The first 4 rows are patterns. Each new row is the sum of 2 different patterns, raised or lowered, with some noise. Before adding, each is slid sideways (what falls off one end comes back at the other) and multiplied by a number that may be negative. Names go in the order of the patterns.
Some rows, each with the names of its patterns after it:
[-25, -16, 0, 2, 3, -3, -2, 32, 23, 26, 12, 11, -5, -28, 1, -1, -12, 1, 12, 6, 6, -9, 0, 18, 6, 9, -4, 2, 8, -33, -3, 0, 19, 4, 30, -6, 11, -14, -2, 23, -5] -> veduz
[17, -7, -9, -9, 4, -4, -8, -36, 0, -2, -10, 19, -8, 15, 8, -39, -19, -37, 4, -4, 3, -12, 5, 4, -1, 7, 7, -13, 0, 13, -17, 9, 23, 38, 6, 13, -4, 13, -29, -11, -33] -> tuda
[11, -1, 18, 20, 4, -9, 10, -5, -11, -5, -8, 13, 13, 18, 0, 0, -2, 0, 9, 37, 16, 14, -12, -11, 24, 10, 32, 23, 7, 3, 23, -11, -4, 1, -6, 18, 18, -12, -13, 24, -3] -> Veri
[-6, -15, 4, -15, 20, -2, 16, 4, -1, 7, 2, 4, 13, 17, -19, 30, -3, 2, 27, -17, 7, 36, -4, 0, -9, -33, 1, 9, -5, 25, 2, -20, 1, -1, -17, -1, -19, 8, -3, 27, 0] -> ledig

New rows, each followed by the names of its patterns:
[-7, 19, 10, -9, 23, 18, 47, -1, 15, -28, 16, -13, 10, -24, 28, -24, -2, -17, 3, -1, -9, -23, 0, -11, -21, 32, -29, 18, 8, -51, 6, -28, -28, 3, 6, 1, 34, 4, -4, 11, -15] -> tuda ledig
[22, -16, -17, 13, 1, 20, 49, 17, 7, 9, -12, 23, 33, 17, 8, 27, 18, 2, 3, 13, 3, 15, 39, 19, 15, 13, -8, 31, -5, -12, -1, 6, 11, 9, -2, -6, 53, 1, 36, 20, -2] -> veduz ledig
[27, -27, 6, 3, -12, 7, -2, -20, 21, 0, 8, 26, -7, -3, -3, -22, 18, 23, 17, 0, 11, -2, 19, -9, 2, -19, -6, -2, 16, -1, 4, -4, -4, -24, -25, -5, -11, 3, -8, 3, -7] -> tuda ledig
[-14, -17, 0, -2, 0, -21, -5, 1, -35, -2, -8, -21, -5, 7, 21, 34, 9, -16, -3, -32, 2, 19, 3, 4, 10, -26, 5, -17, 14, -10, -16, -2, -11, -21, 7, -17, -15, -4, 2, 1, 2] -> Veri ledig
[-12, -39, -6, -34, -17, -15, -8, -26, -19, -36, -16, -8, -19, -35, -4, -19, -8, -10, -18, -25, -12, -37, -17, -38, -5, -31, -11, -34, -15, -14, -17, -14, -16, -30, -26, 1, -44, -8, -4, -10, -3] -> tuda ledig
[-6, 34, -5, -35, -15, -2, -9, 0, -15, 1, 27, 36, 23, 8, -1, -6, -34, 11, -2, -2, 0, 7, 9, 4, -7, 6, 24, -4, 24, -7, 2, 22, -43, 2, 19, 12, 5, 23, -25, 11, -9] -> veduz ledig
[-1, 39, 26, 40, 3, 18, 14, 0, 21, 0, 5, 21, -16, 23, 34, -12, 20, -10, -42, -31, 5, -11, 29, -5, 16, 16, 32, -26, 11, -3, 18, -2, 32, 15, 33, -9, 7, 0, 6, 9, 4] -> tuda ledig
[-43, -40, -19, -34, -23, -1, -50, -25, -14, -62, -22, -36, -62, -14, -17, -31, -16, -16, -39, -19, -50, -19, 0, -28, -36, -11, -35, -23, -41, -34, -45, -22, -14, -19, -32, -19, -46, -22, -16, -22, -19] -> Veri ledig
[14, 21, 27, 27, 38, 36, 18, 3, 16, 18, -2, 3, -39, 37, 30, 20, 5, 17, 7, 10, -19, -16, -7, -21, 22, -2, 34, 47, -22, -5, -13, 17, 1, 15, -3, 28, 16, -1, 17, 13, 6] -> veduz tuda
[7, -8, -9, 24, 39, 19, 10, 8, 0, -20, -16, -29, 18, -8, -9, -9, -1, -11, 9, -51, 7, 0, -26, 31, -9, -9, 12, -32, -7, -7, 5, -5, 11, -25, 5, 19, 3, 11, 20, -8, 15] -> tuda ledig
[-37, -25, -47, -30, -37, -51, -51, -26, -12, -28, -35, -35, -42, -58, -54, -67, -32, -49, -48, -52, -45, -50, -38, -82, -41, -45, -60, -22, -52, -50, -34, -67, -50, -47, -38, -48, -36, -62, -38, -30, -42] -> tuda ledig
[0, -28, -7, 24, -10, 21, 4, 4, -10, -2, -15, -11, -9, -37, -31, -18, -20, -28, 9, 0, -26, -38, -6, -19, -15, -24, 9, 9, 17, -36, -8, -10, 2, -12, -10, 20, 22, -6, -21, -1, -42] -> veduz tuda
[-21, -38, -18, -56, -19, -17, -12, -19, -30, -14, 10, -12, -15, -36, -20, -13, -9, -46, -30, -53, -28, -37, -19, 2, -24, -20, -13, -29, -39, -12, -40, -12, -21, -50, -16, -28, -36, -19, -26, 10, 0] -> veduz ledig
[30, -11, 6, 7, 14, 26, 18, 31, 7, 29, -4, 20, -11, 31, 19, 28, 9, -1, 15, 24, 23, 6, 22, 22, 28, 17, -13, -3, -10, 11, 32, 29, 48, 4, 6, 40, 21, 28, 26, 14, 22] -> veduz Veri
[5, 10, -12, -4, -17, 7, 4, 28, -9, -4, -13, 12, -12, 19, 24, 23, 9, -12, 10, -13, 14, 6, 29, -12, 19, 4, 25, 38, -9, 11, 33, 2, 6, -26, -40, -11, 4, -8, 32, 23, -14] -> veduz ledig
[8, 5, -12, -25, -3, -17, -70, -18, -34, -34, -38, -26, -19, -12, -39, -20, 5, -11, -4, -37, -33, -28, -57, -30, -21, -2, -27, -24, -40, -23, -26, -15, -21, -36, -75, -60, -28, -25, -39, -17, -22] -> veduz Veri
[-8, 17, -8, -16, 24, 24, 35, 29, 3, 5, 41, 2, 9, 0, 0, 29, -10, -9, -7, 39, 6, 43, -2, 29, 8, 4, 19, 6, -20, -23, 0, -1, 19, 12, 18, 36, 23, 26, 15, 24, 32] -> veduz Veri
[44, 20, 1, 0, 37, 19, 27, -5, 23, 16, 23, 28, 8, 33, 22, -8, 14, -26, 15, 29, 17, 13, 22, 32, 31, 25, 16, 11, 17, 22, -2, 19, 49, 60, 32, 30, 13, 31, -11, 13, 11] -> tuda Veri
[-33, -41, -43, -32, -17, -46, -7, -8, -9, -31, -18, -40, -9, 9, -60, -16, -6, -23, -37, -51, -52, -13, -26, -21, 7, -14, -29, -33, -36, -53, -23, -33, -14, -23, -11, -59, -40, -50, -6, -24, -32] -> Veri ledig
[-25, 22, -27, -4, 18, 7, 3, 17, -17, 26, -2, 3, -8, 2, 19, 24, -22, 9, -38, 14, -12, 5, -1, 1, 8, 0, -2, -5, 20, -26, 16, -4, -18, 38, 26, -25, 21, 4, 23, 21, -3] -> tuda ledig
[29, 18, -24, -19, -37, 0, 4, 6, -5, 12, 3, -18, 3, 5, 3, 17, 3, -17, -6, 13, 39, 12, 1, 11, 23, -20, -2, -38, 11, 10, 7, -16, 14, -5, 2, -40, -6, 1, 2, 18, 2] -> tuda Veri
[29, 34, 22, 23, -3, -20, -4, 8, 2, 11, 18, 6, -20, -9, -2, 31, 22, -4, 0, -16, -5, -14, 5, -10, 30, 16, 29, 12, 3, -11, 17, 36, -13, -2, -9, 9, -5, -2, 3, 19, 21] -> veduz Veri
[-19, 25, -5, -21, 46, 44, 53, 1, 10, 1, 17, 5, -24, -16, -22, -14, 7, 14, 17, 21, -4, -6, -29, -8, -12, 3, 0, 29, -1, 31, -16, 14, 11, 5, 30, 11, 12, 22, 2, -20, 20] -> veduz tuda
[38, 52, 66, 24, 44, 35, 29, 52, 12, 3, 20, 32, 37, 62, 64, 37, 45, 38, 39, 40, 36, 35, 57, 42, 36, 31, 36, 30, 40, 37, 76, 42, 51, 11, 41, 7, 44, 30, 49, 41, 18] -> veduz ledig
[-5, -2, 15, 1, -6, -29, -16, -39, -11, 8, 29, -7, 11, -15, 1, -26, -11, -7, -3, -5, -22, -23, -25, 17, -35, -6, 19, -28, 12, -21, -43, -21, 2, 0, 39, -5, -28, 6, -10, 6, 17] -> veduz ledig
[-13, 4, -15, -6, 5, -12, -24, -33, -2, 5, 15, -7, -3, 19, 20, 2, -2, -13, -5, -37, -11, -13, -17, -12, 0, -20, -3, -16, -14, 20, -7, 9, -6, -27, -9, -55, -7, -10, 10, -13, 22] -> veduz tuda
[-3, 8, -5, 6, 16, 38, 22, 22, -10, -13, 40, 2, 40, 30, 0, 20, 27, -22, 6, 9, 3, 42, 23, -8, -4, 17, 2, 29, 6, 24, 35, 13, 9, 13, 5, -20, 3, 6, 28, 18, 31] -> Veri ledig
[9, -23, -45, -34, -9, -30, -6, -29, -12, -19, -25, -35, -37, -35, -19, -16, -40, 18, -29, -26, 7, -42, -27, 6, -33, -20, -34, -63, -28, -22, -28, 0, -29, -26, -23, -25, -50, -28, -57, -15, -35] -> veduz ledig
[-10, -19, 5, -33, -37, -14, -5, -50, -3, -30, -9, -32, -36, -17, -9, -23, -5, 2, -22, 6, -31, -30, -18, -28, -13, 6, -19, -25, -57, -51, -31, -3, -13, -25, -25, -60, -40, -25, -29, -38, -19] -> Veri ledig
[-8, 9, 20, -22, 2, 22, 7, 13, 0, 23, 23, 11, 0, 22, -16, 5, -8, -5, 30, 4, 22, 23, 0, 1, -4, -11, 41, 21, 14, 5, -9, 14, 13, 33, 12, 6, -8, 28, -13, 11, 0] -> Veri ledig
[-23, -28, -18, -38, -38, -39, -27, -26, -7, -23, 8, -17, 0, -40, -13, -10, -11, -18, -21, -36, -3, -29, -9, -2, -47, -18, -49, -39, 8, -3, -5, -15, -12, -23, -7, -34, -34, -9, -14, -36, -8] -> tuda Veri
[-4, 17, 23, 6, -2, 16, -4, 6, -17, -2, 27, 5, 20, -7, 9, 7, 19, -3, -2, -1, -5, -2, 28, 9, -5, 6, -12, -2, -21, 13, 5, 6, -8, 30, 0, 21, -11, 2, 15, 16, -10] -> tuda Veri
[-2, 2, 26, 11, -7, -14, -3, -3, 10, 37, 41, 4, 8, 9, -2, -31, -15, -36, 22, 0, -22, -22, 13, -10, -3, -32, 7, 7, -10, 1, -4, 4, -5, -43, -26, -27, 9, 4, -1, -15, -1] -> tuda Veri
[-44, -25, -15, -19, -38, -12, -15, 12, 26, 8, 12, 6, -49, -55, -42, -8, -26, -12, -11, -2, -4, -20, -5, 12, -19, -1, -5, -26, 4, -24, 18, -6, 18, -11, 30, -43, -9, -52, 2, 6, -25] -> veduz tuda
[-38, -6, -3, -68, -34, -53, -33, -26, -5, -47, -2, -27, -21, 2, -41, -53, -19, -8, -42, -15, -33, -22, -18, -27, -9, -5, -24, -21, -29, -17, -14, -39, -33, -30, -17, -18, -25, -22, -23, -53, -29] -> veduz Veri
[-17, -19, -16, 4, -16, 11, 9, 12, 14, -7, -15, 14, 26, -12, 13, -7, 4, -4, -29, -2, 16, 4, 14, 29, 6, 18, -14, -7, 0, 2, -9, -3, 6, -1, -27, -11, -8, 34, 29, -5, 2] -> veduz Veri
[0, -11, -5, 23, -15, 3, 9, -32, -11, -5, -18, 31, 5, 34, -1, -5, -18, 5, -17, -20, -13, -21, -6, 10, 3, -21, 6, -17, -27, -38, 9, -13, 3, -30, 8, 12, 24, -7, 10, 4, 0] -> tuda Veri
[13, 3, -10, 8, -7, -8, 17, 5, -20, 19, -3, 10, -21, -13, 5, -17, -7, 6, 26, 6, 31, -13, -1, -25, -1, 18, -2, -16, -20, -30, -15, -9, 10, 11, 5, 11, -3, -9, 6, -4, -41] -> veduz Veri
[2, 16, -19, -13, -13, -40, -13, -23, -14, 12, -13, -16, -13, 0, -21, -34, -35, -25, -12, 10, -9, -20, -18, -6, -24, 10, -7, -5, -5, -4, -15, -2, 6, 23, 7, -17, 13, -5, -23, 8, -41] -> tuda ledig
[-2, 7, -24, -9, 13, 8, 5, -9, -3, 11, -13, 1, 2, -1, -14, -10, -6, 5, 8, 14, 3, -17, 10, -5, 5, 37, -4, 9, 5, -16, 13, -3, -3, 12, 5, -6, 25, -11, -17, -4, -9] -> Veri ledig
[-19, -26, -14, -16, 4, -15, 56, 0, -6, -36, -2, -47, 23, -15, 23, 3, -27, 9, 23, 18, 9, 14, -22, 30, -3, -28, -1, -45, -8, 20, -1, 25, -12, -34, 13, 4, -21, 14, -6, -14, -1] -> veduz ledig
[-39, -26, -16, -20, -1, 18, -22, -11, 7, -24, -15, 0, 13, 2, -1, -30, -8, -40, -15, -35, -6, 11, -15, -14, -20, -16, -42, -33, -18, 1, -15, -15, -13, 22, 8, -39, -28, -37, -5, -11, -36] -> veduz tuda
[-18, -7, -22, -11, 8, -5, -8, -9, -29, 5, -26, -28, -16, -18, -13, -11, -22, -23, 23, -20, 5, -5, -26, -2, -32, -39, -10, -18, -1, 22, -10, -14, -12, -35, -1, 10, -7, -11, 5, -5, -14] -> veduz ledig
[8, -2, -25, -7, -9, -4, 33, 18, 23, -36, -6, -13, 20, 6, -23, -5, -29, -23, 5, 0, -28, 25, -4, -18, -27, -18, -22, 13, 1, 7, 13, 18, -11, -8, -8, 4, 6, -3, 11, 37, 5] -> tuda Veri
[37, 40, 18, 11, -12, 15, -15, -9, -17, 24, 5, 2, -5, 8, 15, 6, -11, 4, 5, 2, -2, -2, 16, 21, -22, 11, -22, 15, -6, 5, 12, 5, -5, -6, 10, 10, -1, 2, 12, 13, 25] -> veduz tuda
[-52, -32, -35, -20, -22, -17, -20, -25, -24, 4, -6, -40, -26, -40, -26, -19, -26, -34, -12, -10, -14, -15, -2, -27, -5, -19, -31, -35, -18, -25, -17, -25, -35, -3, -4, 3, -9, -13, -13, -20, -23] -> veduz Veri
[47, 35, 25, 35, 40, 33, 52, 35, 26, 52, 3, 14, 1, 43, 24, 60, 21, 66, 33, 58, 37, 36, 24, 31, 32, 37, 43, 64, 34, 58, 56, 35, 49, 34, 26, 46, 51, 63, 22, 36, 39] -> veduz tuda
